The rows of a group lie close to one hidden flat surface of 8 dimensions, which may be shifted away from zero. Surfaces can cross.
Known rows, each followed by its group:
[-0.50 -0.89  0.19  3.40  0.53 -1.70 -1.01  0.80 -3.01  0.13 -1.63 -0.59
 -1.43  0.90  0.85]	K631
[ 2.43  1.89 -0.56  0.67 -1.23  0.17 -2.59  2.24  0.42 -1.73  0.35  0.35
  2.07  0.25  1.54]	K722
[-1.63 -0.16  0.84 -0.39 -0.98 -0.40  1.27 -0.01  0.13  1.32  0.83  0.70
 -1.71 -2.05 -0.81]	K547
[ 0.60  0.30  1.24 -0.15 -0.30  0.55 -0.19 -0.78  1.20 -1.64 -1.61 -0.46
  0.08 -0.83  1.58]	K820
[-3.41 -3.39  1.41  0.72 -0.03 -1.07  0.85 -1.64  0.47  0.39 -1.51 -1.94
 -0.39  2.81  0.34]	K722
[-1.41 -1.34  0.44 -0.43 -0.51  0.99  0.62 -0.46  0.45 -0.49 -0.49  0.48
 -2.44 -1.21 -0.39]	K829
[-0.23 -0.21  1.49  0.91 -0.02 -0.10 -0.19  1.21  0.27 -1.65  1.30 -0.44
 -1.19 -0.51 -0.04]	K547
[ 0.18  0.13 -0.03 -1.01  1.45  2.73 -0.05 -1.30 -0.93 -0.80 -0.47 -0.45
 -0.86 -0.46 -0.24]	K756
[ 1.16  2.71  1.38 -2.93  0.66 -0.47  0.53 -1.03  1.97  0.12  1.91  0.93
 -0.18  0.03  1.64]	K538
[-0.34  2.17 -0.17  3.25  1.55 -1.83 -0.73  0.45  1.23  1.66  0.07 -1.83
 -2.99  1.18 -1.12]	K538
[-0.54  1.21 -1.15 -0.83  1.81  0.06  0.42 -1.15 -0.45  1.75  0.17 -0.23
 -0.60  1.10 -0.79]	K829
[ 0.26 -0.12 -1.04 -0.51  1.54  1.69 -1.06 -2.13  2.48 -0.92 -0.96 -1.12
 -0.66  3.21  0.18]	K820
[-2.37  1.16  0.27  1.13 -0.47 -2.03 -1.00  0.08  0.57 -0.86 -0.94  0.87
 -2.63  0.54  1.49]	K829
[ 1.29 -0.20 -1.08 -1.22 -0.33  0.85  0.09 -0.40  0.37  1.39  0.28  1.04
  0.76  0.01  0.01]	K722
[ 0.07  0.20 -0.44  0.63 -2.76 -0.88 -0.51  2.33  0.92  0.67  0.85  0.81
  1.15 -0.76  0.49]	K829
[-0.57 -0.23  0.17 -0.55  0.63  0.35  0.32 -0.44 -2.47  1.82 -0.35  0.14
  1.02  0.36  0.52]	K538
[ 0.14 -2.07  1.08  0.77 -1.71 -0.36 -0.25  0.77  0.60  0.32  0.20 -0.59
  0.64  1.05  1.15]	K722
[ 0.98  1.87 -1.19 -0.56  2.46 -0.94  0.97 -0.65  1.76  0.49  2.94  0.82
 -3.71  0.73 -2.06]	K538
[ 0.31  0.43  0.00  1.79 -1.87 -3.72 -0.89  1.27  3.98 -2.94  0.33 -0.09
  1.46  1.63  1.20]	K756
[-1.06  0.23 -0.55  0.07 -1.49 -0.57  0.86  1.24  1.39  2.08  1.36 -0.02
  0.60 -0.56 -1.46]	K538
[-0.60 -1.25 -1.02 -1.80  0.04  0.02  0.91  0.25 -1.45 -2.51  1.77  1.13
  3.41  0.73 -1.34]	K631
[-1.00 -0.33 -0.23 -1.06 -0.29  0.99  0.40  0.04 -0.70 -0.77 -0.05  0.46
  0.38 -1.56 -0.74]	K722
[-1.41 -0.65  1.46 -1.52 -0.75 -0.83  0.69 -1.44  0.63 -1.08 -2.07  0.15
  2.73  0.02  2.03]	K722
[ 0.22  0.09 -0.08  1.26 -0.33  0.16 -1.61 -1.38  0.74 -0.34 -4.27 -0.07
 -1.56 -0.27  2.45]	K829
[-0.97  0.22  0.56  0.79 -1.17  0.39 -1.65  2.34 -1.26 -0.59  0.66 -0.68
  1.56  0.69  0.76]	K756
[-1.13  2.30 -0.05 -1.68  2.00 -1.13 -0.35 -2.12  3.63 -3.90  0.78 -0.54
 -0.75  1.96  0.03]	K547
[ 1.50 -0.88  1.08  2.87 -1.51 -0.81  0.21  2.05 -1.08  2.53  0.07  1.19
 -3.59 -2.24  0.68]	K631
[ 0.26 -0.08 -2.22 -0.10  0.92  0.12  0.97  1.19 -2.59  3.35  3.00  1.01
 -0.64  0.68 -3.03]	K538
[ 1.53 -1.61 -1.05 -0.59  0.28  1.41 -0.31  0.18 -2.15 -0.80  0.21  0.78
  0.64  0.39 -0.27]	K547
[-1.41 -0.25  0.43 -0.81 -1.99 -0.58  0.34  0.44  0.81  0.17 -0.87  0.87
  1.11 -1.72  0.58]	K547
[ 0.78  3.30 -0.78  1.33  1.45 -1.25 -1.33 -0.90  0.64 -0.39 -2.54 -0.73
  0.41  0.35  0.98]	K829
[-3.12  2.75 -1.78  2.01 -0.24 -2.51 -1.97  1.18  4.17 -3.22  0.02 -1.81
 -0.09  1.43 -1.88]	K820
[ 0.13  1.79  0.04 -1.52 -0.29  0.78  0.62 -0.33 -0.36  0.93 -0.25  1.59
 -0.48 -2.99  0.14]	K631
[-0.27 -1.08 -0.93  1.72 -0.58 -1.95 -0.16  0.95  1.04 -1.76  0.76  0.35
 -1.17  1.07 -1.09]	K631
[-0.07 -0.55 -0.17 -0.86  0.34  1.01  0.72 -0.36 -2.03  2.60  0.12  0.03
  0.30  0.10 -0.43]	K538
[ 0.52  0.58 -1.73  1.13 -0.50  0.15 -1.86  0.26  2.18 -1.91 -1.51 -1.74
  2.21  1.85 -0.03]	K756
[-0.44 -0.51 -1.31  1.39 -0.12  0.68 -0.11 -0.59 -1.01  1.42 -3.43 -0.92
  0.77 -1.40 -1.06]	K820
[-0.48 -0.24 -0.11  1.57  0.97 -1.07 -0.36  0.25 -1.45 -1.29 -0.33 -0.50
 -0.15  1.09 -0.30]	K538
[-0.27 -0.10 -0.62  2.90  1.41  0.30 -1.02  2.10 -2.08  0.12  1.76 -1.84
 -1.23  1.38 -2.35]	K547
[-1.21 -1.16 -0.16 -0.50  0.39  0.91  0.31 -1.32 -0.92  0.43 -1.39 -0.42
  0.30  0.34 -0.01]	K538
[ 0.44 -0.19  0.38  0.22 -0.78  0.12 -0.75 -0.14 -0.24  1.94 -1.26  1.09
 -1.12  0.09  1.94]	K829
[ 0.70 -0.53 -0.66 -2.06  1.28  2.96 -0.14 -2.06  0.27  1.19 -0.39 -1.65
  1.67  1.87 -0.21]	K631
[ 1.52 -1.40  2.50  0.30  0.10  1.59 -0.19  0.26 -0.19 -1.36  0.74 -1.01
 -1.03 -0.16  0.99]	K547
[ 2.93 -0.81 -0.48  1.12 -1.60  0.19 -1.76  1.88  2.20  0.74  1.96 -0.01
 -0.38  1.97  1.03]	K722
[-0.35  0.40 -1.28  0.32  1.77  1.87 -0.37 -1.42 -1.25  2.23 -2.03 -1.21
 -0.59  0.88 -0.98]	K631
[-1.57 -1.15 -0.98  0.43 -2.96 -0.04 -0.76  0.32  3.15 -1.36 -1.30  1.49
 -2.29 -1.21  0.23]	K829
[-0.39  1.38  0.25  0.00  0.60 -1.09 -0.21  0.55 -0.14 -0.49  1.55 -0.10
  1.07  1.18  0.17]	K631
[-1.29  1.91  0.95 -1.25  3.36  0.33  0.21 -2.05 -1.25  0.78  0.49 -1.34
 -0.75  2.06  0.40]	K631
[-1.51  2.82  0.60 -1.17  2.68 -1.41  0.69 -1.67 -1.14 -1.18  0.08 -0.26
 -0.02  0.09  0.05]	K756
[-1.67  0.40  0.97  2.85  1.45 -0.80 -1.42 -0.47 -1.85  0.09 -2.69 -1.77
 -2.36  0.93  1.20]	K820
[-0.68  0.53 -1.02  1.55  1.03  0.23  0.71 -0.85  0.53 -1.92 -1.93 -0.45
 -2.58 -3.07 -2.92]	K829
[ 1.28  0.84  0.30 -0.51 -0.54 -1.30  0.13  0.99 -0.40  1.10  1.57  1.72
  0.46  0.22  1.19]	K722
[ 0.32  0.62 -1.40 -0.85 -0.03 -0.56  0.84 -1.44  0.81  0.26 -2.34  0.73
  1.35 -1.48 -0.75]	K820
[-1.41  1.03 -0.28  0.78  0.97  1.23 -0.91  0.71  0.71 -1.38  0.45 -2.03
 -0.81 -0.10 -1.50]	K820
[-0.97  0.91 -1.61 -0.92  1.30 -1.21  0.49 -0.76 -1.98  2.46  0.08  1.37
  0.01  0.95 -0.33]	K547
[ 2.65  0.09 -0.71 -0.60  1.05  0.56 -1.10 -0.07 -0.35  1.36  1.85 -0.37
  1.15  4.05  1.06]	K820
[-0.30  1.46 -1.62 -2.88  2.62 -0.88  1.37 -2.43  0.09  2.34  1.60  1.74
 -1.52  1.74 -0.76]	K547
[-0.18 -0.94  1.87  3.32 -0.71  1.00 -1.76  2.05 -1.39  0.33 -0.61 -2.34
 -1.09  0.04  0.80]	K820
[-0.13 -2.26  1.61 -0.78 -1.76  0.14  1.27  0.66  1.70 -0.56  2.05  0.68
 -0.98 -0.43  0.29]	K722
[-2.37  1.51  0.47 -2.37  2.40 -0.60  1.67 -0.71 -4.10 -0.80  1.91  1.49
  0.35 -0.78 -0.73]	K631
[-1.02  0.53 -1.67  1.12 -1.92 -0.23 -0.07  2.10  2.19 -0.17  1.19 -0.38
  0.41 -1.76 -3.15]	K820
[ 0.24  2.68  0.96 -1.44  0.42  0.66 -0.54  0.26 -1.23  1.31  0.40 -0.52
  3.42  0.02  1.43]	K631
[ 1.61  0.00 -0.63 -0.98  1.12  1.34 -0.19 -1.23 -0.84  1.69 -0.32 -0.27
  0.60  1.00  0.29]	K538
[-1.74 -1.67  0.90 -0.06 -0.71 -1.37  0.03 -1.63  2.18 -1.38 -1.21 -0.40
  0.17  2.34  1.58]	K756
[-1.41  1.18  0.25 -1.15  1.28 -0.27  0.53 -0.42 -0.97 -0.53  0.88 -0.04
 -0.30 -0.13 -0.59]	K756
[-2.92  1.83  1.75  0.06  0.90 -1.67 -1.31 -0.98  0.38 -3.56 -1.69 -0.74
 -0.41  0.61  2.23]	K829
[ 1.48 -0.49  1.71 -1.42 -0.39  0.52  0.12 -1.49 -1.82  0.89 -2.68  0.63
  2.73 -0.92  3.55]	K722
[ 0.42 -0.15 -0.70 -1.00 -1.58 -0.54  0.88 -0.23  3.48 -0.24  0.74  1.22
 -0.73 -0.89 -0.68]	K820
[ 1.40  1.54 -0.07  0.91  1.70 -0.72 -0.17 -0.21 -0.70 -0.31  0.19 -0.12
 -0.70 -0.65 -0.67]	K756
[-0.81 -0.61 -0.40 -1.52  1.14 -0.04  0.93 -0.78 -2.31 -0.58  0.84  1.09
 -0.06  0.51 -0.59]	K538
[ 0.20  1.86 -0.90 -0.56  0.58  1.83 -1.43  0.25 -0.36 -1.66  0.18 -0.74
  1.07 -0.37 -0.69]	K756
[-1.89  0.33 -0.76 -0.64  0.53  0.48 -0.26  0.11  0.55 -1.02  0.98 -0.07
 -1.07  0.74 -1.48]	K756
[-1.05  0.71 -0.35 -0.69 -0.88  0.01 -1.16 -0.19  1.75 -1.17 -0.51 -0.46
  1.43  1.54  0.78]	K829
[ 0.77  0.59 -0.80  0.17  0.05  1.68 -1.69  0.12 -0.63 -1.15 -1.87 -0.35
  0.92  0.10  0.85]	K722
[ 2.36 -0.13  3.29 -1.21 -1.20 -0.55  0.80  1.03 -0.96  1.24  2.60  1.58
  0.22 -0.98  2.95]	K547
[-0.17  0.49  1.24 -0.96 -1.85 -1.16  0.36  0.72  0.69  1.94  0.22  1.05
  1.63 -1.01  1.98]	K547
[-0.14  1.45 -0.20  1.30  1.22 -1.57  0.28  0.92 -0.82  0.12  1.19  0.15
 -0.93  0.04 -0.92]	K756

New rows, each followed by its group:
[ 0.06 -1.79 -1.89  1.19 -1.28  1.14 -1.16  0.55  3.42  1.07  0.01 -1.31
 -1.69  2.20 -1.33]	K820
[ 0.48 -0.78  0.70 -0.09 -0.29  0.91 -0.18  0.23  1.32  0.00  0.83 -0.22
 -1.50  0.18  0.21]	K820
[ 0.60 -0.42  0.32  1.90 -0.79 -0.04 -1.78  1.19 -3.78  4.87 -1.60  0.29
  0.33  2.04  3.07]	K829
[-1.33  2.74 -1.64 -1.00  2.47 -1.77  0.81 -2.82 -0.14 -1.12 -2.94  0.36
  0.67 -0.83 -0.92]	K820
[ 2.45 -0.87 -0.50  0.70 -0.78  0.86 -0.38  2.71  0.37 -1.05  3.73 -0.31
  0.98  0.41 -1.48]	K547
[ 2.74 -0.67  0.54 -0.75 -0.96  0.92 -0.03  1.19  1.89 -0.50  2.64 -0.12
  1.15  0.56  0.06]	K547
[-0.21 -1.74  1.45  0.50 -1.60  0.63 -0.65  0.74  3.64 -3.76  1.74 -0.49
 -2.66  0.53  0.54]	K722
[-2.52  1.56 -0.40 -0.06  0.71 -1.28 -0.29 -0.40  0.57 -0.81  0.40 -0.10
 -0.98  1.43 -0.12]	K829
[ 2.05 -1.81  0.29  0.04 -4.15 -0.84  0.71  1.18  4.21  0.64  0.52  1.81
  0.23 -1.85  1.04]	K820
[-2.42  0.85 -0.62 -1.77  1.89  0.49  1.06 -2.10 -2.46 -0.66 -1.58  0.53
 -0.61 -1.60 -0.94]	K722
[-1.30  2.54 -0.18 -2.64  0.76 -0.75 -0.09 -1.28  1.53 -1.48  0.65  0.64
  1.93  0.94  1.01]	K538
[ 0.90  1.89  1.48  0.02  2.39 -4.14  1.91 -1.90  0.28  0.07 -0.37  0.45
  0.51 -0.28  1.06]	K756
[ 0.55  3.31 -0.11 -0.41  0.02 -0.73 -1.00  1.53 -3.23 -0.99 -0.53  1.41
  2.60 -2.01  1.57]	K722
[ 1.47  0.60 -0.27  1.09  1.91  0.23 -0.66 -1.48 -0.18 -0.55 -2.52 -1.20
  0.25  0.53  0.38]	K756
[-0.95  2.18  0.17  0.11  1.35 -1.24 -0.56 -1.52  0.66 -0.91 -1.26  0.18
 -1.74  0.40  1.18]	K829
[-0.15 -1.41  1.74 -1.85  0.74  0.55  1.76 -1.96 -0.92  1.15  0.20  1.38
 -2.70 -0.61  0.95]	K722
[ 0.16 -2.07  1.19 -0.56 -0.65 -1.13  1.18  1.06 -2.87 -1.88  1.67  1.94
  0.34 -1.20  0.62]	K631
[-0.54 -0.74 -0.04 -3.28 -1.89  0.61  1.71 -0.56  3.07 -0.33  1.40  1.23
  0.97 -1.78 -0.52]	K538
[-0.45 -1.72 -0.26  1.33 -1.27  1.71 -0.85  0.82 -0.38 -1.23 -1.90 -1.15
  0.97 -0.51 -0.50]	K547
[ 0.64 -0.34  0.13 -0.59 -0.13  0.24 -0.07  0.48  0.31  0.03  1.03 -0.21
  1.06  0.79  0.07]	K631
[ 0.26  2.40 -0.39  0.69  1.77 -0.89 -0.66 -0.07 -0.97  0.53 -0.49 -1.16
  1.44  0.47  0.06]	K829
[-1.46  0.93  0.54  0.76  1.18  0.42 -1.08  0.31 -1.67 -1.23 -0.18 -0.73
 -1.31  0.29  0.26]	K756
[-1.46  2.26 -0.98 -0.74  0.81 -1.04 -1.63 -2.56  2.16 -0.37 -2.01  0.11
 -1.21  2.77  2.19]	K829
[ 0.74  2.43  0.53 -0.79  1.88 -3.04  1.53 -0.70  1.04 -0.85  1.05  0.57
  0.53 -0.62 -0.38]	K756
[-1.65 -0.08  1.61 -0.37 -1.02  0.73 -0.43 -1.84  2.17  0.02 -4.03 -1.20
  0.55 -0.69  2.48]	K547
[ 0.88  1.43 -0.52  1.27 -0.95 -0.33 -0.25  1.91 -0.06  3.38  1.46  0.10
 -0.40 -0.71 -0.72]	K631
[-0.72  0.77 -2.01 -0.33  0.53  0.90 -0.46 -1.52  2.72 -2.02 -1.72 -0.85
  0.20 -0.38 -1.74]	K829
[-0.11  0.45  0.35 -0.07 -0.07 -0.15  0.23  0.07  0.71  0.31 -0.01 -0.29
 -0.07 -0.18 -0.21]	K538
[ 0.90 -1.58  0.90  1.26 -0.31 -1.17  0.66 -0.01  2.24 -3.15  0.33  0.13
 -2.20 -0.90 -0.57]	K538
[-0.69  2.21 -0.22  1.29  0.11  0.29 -1.46  2.90 -0.10 -0.98  2.58 -1.55
  1.02  0.26 -1.64]	K820
[ 0.20 -0.46 -1.23 -1.41 -0.44 -0.58  0.82 -0.52  1.07  1.86  0.96  0.89
  1.31  1.52 -0.77]	K722
[-0.19  2.28 -1.08 -2.01  3.29  0.06  1.20 -1.36 -0.35  1.30  2.09 -0.50
  0.68  1.12 -2.28]	K829
[-1.11  2.08  0.21  0.14 -0.26 -1.74 -0.16  1.10  1.15 -1.59  1.40  0.18
  0.57 -0.36 -0.21]	K829
[ 1.32  0.17 -0.39 -1.88 -0.05  1.28  0.66 -1.15  2.05  0.22  0.26  0.63
  0.02 -1.09 -0.67]	K829
[ 0.15  1.90  2.40 -2.77 -0.06 -1.19  1.35  0.28  0.43 -1.62  3.16  1.33
  0.81 -1.30  1.45]	K631
[-0.88  0.93  0.12 -0.12 -0.39 -0.52 -0.44  0.37  1.02 -1.55  0.58 -0.30
  1.08  0.64  0.39]	K756
[ 0.76 -0.73  0.07 -0.11  0.61  1.52 -0.16 -0.68 -0.43  0.64 -0.77 -0.43
 -0.78  0.04 -0.07]	K820
[-0.52 -0.79  0.81 -0.87  1.54 -1.51  1.21 -3.46  1.19 -0.35 -2.18 -0.51
 -0.06  1.33  1.34]	K756
[-0.84  0.51 -0.48 -1.57  0.25 -0.10 -0.10 -1.26  0.19 -2.98 -1.43  0.35
  1.58  0.06  0.25]	K631
[ 1.46 -0.97  1.22  0.09  2.42  1.56 -0.58 -0.52 -0.25 -3.85  1.57 -1.21
 -2.33  1.27 -0.22]	K547
[ 1.06  0.66 -1.12  2.03  0.83 -2.02 -0.37 -0.05  1.47 -0.71 -0.78 -0.82
 -0.01  1.26 -0.36]	K756
[-0.15  1.32  0.29  1.34 -0.02 -1.44 -0.39  0.50  0.27 -1.68 -0.89 -0.03
 -0.56 -1.52  0.43]	K829
[ 1.25 -0.10 -0.84  0.45  0.52  2.04 -0.21  0.06 -0.44  4.11  0.28 -0.92
 -1.02  0.66 -1.06]	K631
[ 0.20  1.34  1.32  0.45  0.87  0.77 -0.73  0.97 -3.18 -0.47  0.36 -0.51
 -0.24 -0.94  0.57]	K756
[ 0.03  1.84 -1.42 -0.60  0.25 -1.23 -0.05 -1.13  2.28  1.74 -0.15  1.81
 -3.14  0.19  0.17]	K829
[-0.06  1.51  0.16 -0.66  0.41  1.07 -0.41  0.52  0.49 -1.77  0.74 -0.90
  0.86 -0.91 -0.92]	K820
[-0.59  0.84 -0.64  1.18 -0.04 -0.31 -0.36  1.19 -0.87 -0.45 -0.14 -1.30
  1.97  0.22 -0.78]	K829
[ 0.00 -2.23  0.22  1.01 -3.08 -0.21  0.80  2.28  0.10  0.79  0.81  0.09
  1.96 -1.67 -0.59]	K538
[ 0.79 -2.58 -0.76 -0.51 -1.22  1.35  0.24 -0.60 -1.46 -1.18 -2.59  1.32
  0.82 -2.40  0.30]	K631
[ 0.37 -1.12  0.43  1.46 -1.60 -0.07 -0.26  1.45  0.49  1.26 -0.01 -0.09
 -1.12 -0.35 -0.07]	K820
[-1.82 -2.14 -0.49  1.14 -2.01 -1.13  0.38  0.67  2.47 -3.86 -1.06 -0.77
  0.86 -0.64 -1.45]	K538
[-1.66  0.34 -0.89 -0.16 -1.87  0.07  0.90 -0.60  3.24 -2.12 -2.81  0.00
  0.35 -3.81 -1.74]	K820
[ 2.17  0.33 -1.34 -1.74 -0.82 -0.09 -0.23  0.30  0.09  1.12  1.34  1.54
  2.82  1.26  0.67]	K547
[ 2.78  1.83  4.07  1.27  0.38 -0.68 -0.93  1.91 -1.54 -3.79  1.48  0.86
 -2.93 -3.36  3.17]	K756
[-0.60  0.42  0.90 -0.66  0.06 -1.25  1.37 -0.88  0.72 -0.72 -0.95  1.39
 -1.55 -2.76  0.35]	K820
[ 0.77  0.94  0.89  2.44  2.00 -0.19  0.14 -0.94  1.55  2.91 -0.16 -1.62
 -5.03  0.16 -0.90]	K538
[ 0.67 -3.15 -0.41 -0.48  0.12  0.52  0.16  0.08 -1.45 -1.45  1.21 -0.27
  2.22  2.39 -0.32]	K631
[ 0.68  0.19  2.71 -0.03  0.02 -4.17  2.07 -0.40  1.24 -0.24  0.97  1.36
 -0.70 -0.55  1.59]	K756
[-1.95 -1.38  1.95  0.45 -1.75 -1.42  0.35  0.97 -0.46 -1.21 -0.29 -0.38
  1.84 -0.52  1.05]	K722
[-0.38  1.02 -2.95 -0.54  2.08 -1.42  0.21 -1.92  0.39  3.20 -0.02  0.44
 -0.24  3.15 -0.90]	K722
[ 0.75 -1.83 -0.42 -0.02 -0.31  1.34  0.30 -0.52 -0.81  2.21 -1.40 -0.75
  2.62  1.35  0.14]	K756
[ 0.87  4.11 -1.50 -0.83  1.97 -2.04 -0.18 -1.83  2.87  0.07 -0.73  0.96
 -1.33  0.08 -0.11]	K829
[ 1.41 -0.27 -1.23  1.36 -0.83  2.08 -1.41  2.40 -1.96  0.80  1.08  0.12
 -0.33 -0.47 -1.26]	K722
[-0.94 -0.47  0.57  0.64 -0.13 -0.10  0.74  0.25 -0.67  1.50 -0.03 -0.20
 -0.60 -0.67 -0.14]	K538
[-1.16  2.39 -0.99 -2.14  1.85 -1.70  0.19 -2.14  2.11 -2.56  0.95  1.31
 -0.20  1.52  0.31]	K547
[-0.41  2.38  1.28 -0.62  1.58 -1.51  0.54  0.01 -2.04 -0.08  0.41 -0.33
  1.99 -0.33  1.04]	K756
[-2.91 -1.34  1.48 -0.17 -0.25  3.16 -1.21  1.06 -3.37 -0.46  1.10 -0.54
 -2.12  0.08  0.67]	K756
[ 1.21  1.99 -1.09 -0.89 -0.50  0.98 -0.56  0.26  2.75  1.98  0.84 -0.73
  0.95  0.43 -0.52]	K631
[-2.13 -2.56  2.94 -1.58 -1.91 -0.10  1.05  0.61 -2.14  1.34  1.70  0.99
  0.82  0.26  2.48]	K756
[ 2.74 -1.73 -0.84 -1.33 -0.71  3.23 -0.94 -1.78  1.38  0.45 -2.14 -0.30
  1.76  0.87  1.38]	K722
[-0.64  0.37  0.13  0.15  0.11  0.13  1.29  0.86 -0.79  1.19  1.68  0.53
 -1.92 -2.03 -2.35]	K820
[ 0.71 -4.57  1.70  0.19  0.72 -0.26 -0.46 -1.06 -0.93 -4.13  0.01 -1.64
  1.67  4.41  1.91]	K631
[ 0.83 -1.43  1.68  0.51 -0.69 -2.83  1.02 -0.05 -0.10  1.39 -0.05  0.42
  1.22  0.70  1.89]	K756
[-0.38  0.70 -1.49  0.06 -0.72 -0.11 -0.28  0.50  1.12  0.28  0.43 -0.26
  0.90  0.41 -0.98]	K829
[-1.34 -0.13 -0.54  1.15 -0.32 -0.79 -0.48  0.73  1.01 -1.36  1.54  0.03
 -2.26  0.99 -1.15]	K756
[-0.04  2.26 -0.90  1.84  0.49 -0.48 -1.24  1.20 -1.33  2.40 -0.59 -1.05
  0.74  0.65 -0.05]	K631
[ 1.14 -0.12  3.24 -0.44  0.17 -0.11  0.01 -0.05 -0.45 -0.45  0.44 -0.36
  0.45  0.62  2.86]	K631
[ 0.23  0.33 -0.77  0.44 -0.42 -0.12 -0.14 -0.39  1.33  0.48 -1.06  0.90
 -2.04 -1.40 -0.13]	K829
[-5.98  0.22 -1.19  0.05 -0.26 -1.22 -0.79  0.56 -0.36 -0.30  0.77 -0.98
  0.20  3.74 -0.89]	K756
[ 0.58  0.25 -0.29 -0.22 -0.31  0.51  0.23  0.82 -0.29  0.58  0.65 -0.56
  1.74 -0.89 -0.78]	K829
[ 0.46 -0.43 -0.83  0.38  0.02  0.36  0.71  0.21  0.25  1.94  0.84 -0.34
 -0.60  0.17 -1.70]	K538
[-0.73  1.56 -0.86  1.03 -0.66 -0.34 -0.30  1.81  0.55 -0.60  0.81 -0.48
  0.46 -1.17 -1.71]	K820
[-0.54  3.10 -1.62  1.52 -0.74 -2.33 -0.90  2.01  1.27  0.41  0.86  0.50
  0.42 -0.71 -1.10]	K631
[-1.44  1.04 -1.04  3.22 -1.79 -2.06 -1.53  2.27  0.86 -2.21 -1.68 -0.04
 -0.17 -1.16 -0.46]	K829
[ 0.73  2.48  0.36  1.29  1.08 -2.19 -0.47  0.87  0.12 -2.18  0.96  0.37
 -1.28 -0.63 -0.22]	K756
[-0.05  1.59  0.67 -0.44  0.21 -0.22  0.30 -0.85  2.23  0.70 -0.31  1.00
 -3.69 -2.09  0.17]	K631
[ 0.79 -3.32 -0.84  1.08 -0.22  3.46  0.51  1.03 -2.01  1.54  0.79 -0.92
 -1.47 -0.79 -2.61]	K547
[ 0.59  1.05  0.63 -1.00 -1.12  0.31 -0.57  1.73  0.20 -1.59  2.07  0.27
  1.36 -0.91  0.25]	K756
[-0.79  0.12  1.45  0.76  0.91  1.17 -0.07 -0.23 -1.68 -0.36 -1.28 -1.24
 -1.57 -1.71  0.09]	K820
[ 1.72 -1.73  0.47  0.15 -0.47  0.86 -0.69  0.13  0.81 -0.26  0.05 -0.96
  1.34  1.85  0.91]	K631
[ 0.49 -0.42  2.13 -0.29  0.17 -0.64 -0.18  0.10 -1.60 -1.69  0.34 -0.21
  1.94  0.92  2.15]	K631
[ 0.69  0.43  0.65  1.03 -0.37 -0.52  0.32  0.77  0.74  2.05  0.68 -0.46
 -0.78 -0.37 -0.10]	K538
[ 3.19  0.25  0.36  1.21  2.43 -0.40  0.79 -0.68 -1.00  0.61 -0.34 -0.06
 -2.30 -1.56 -0.62]	K756
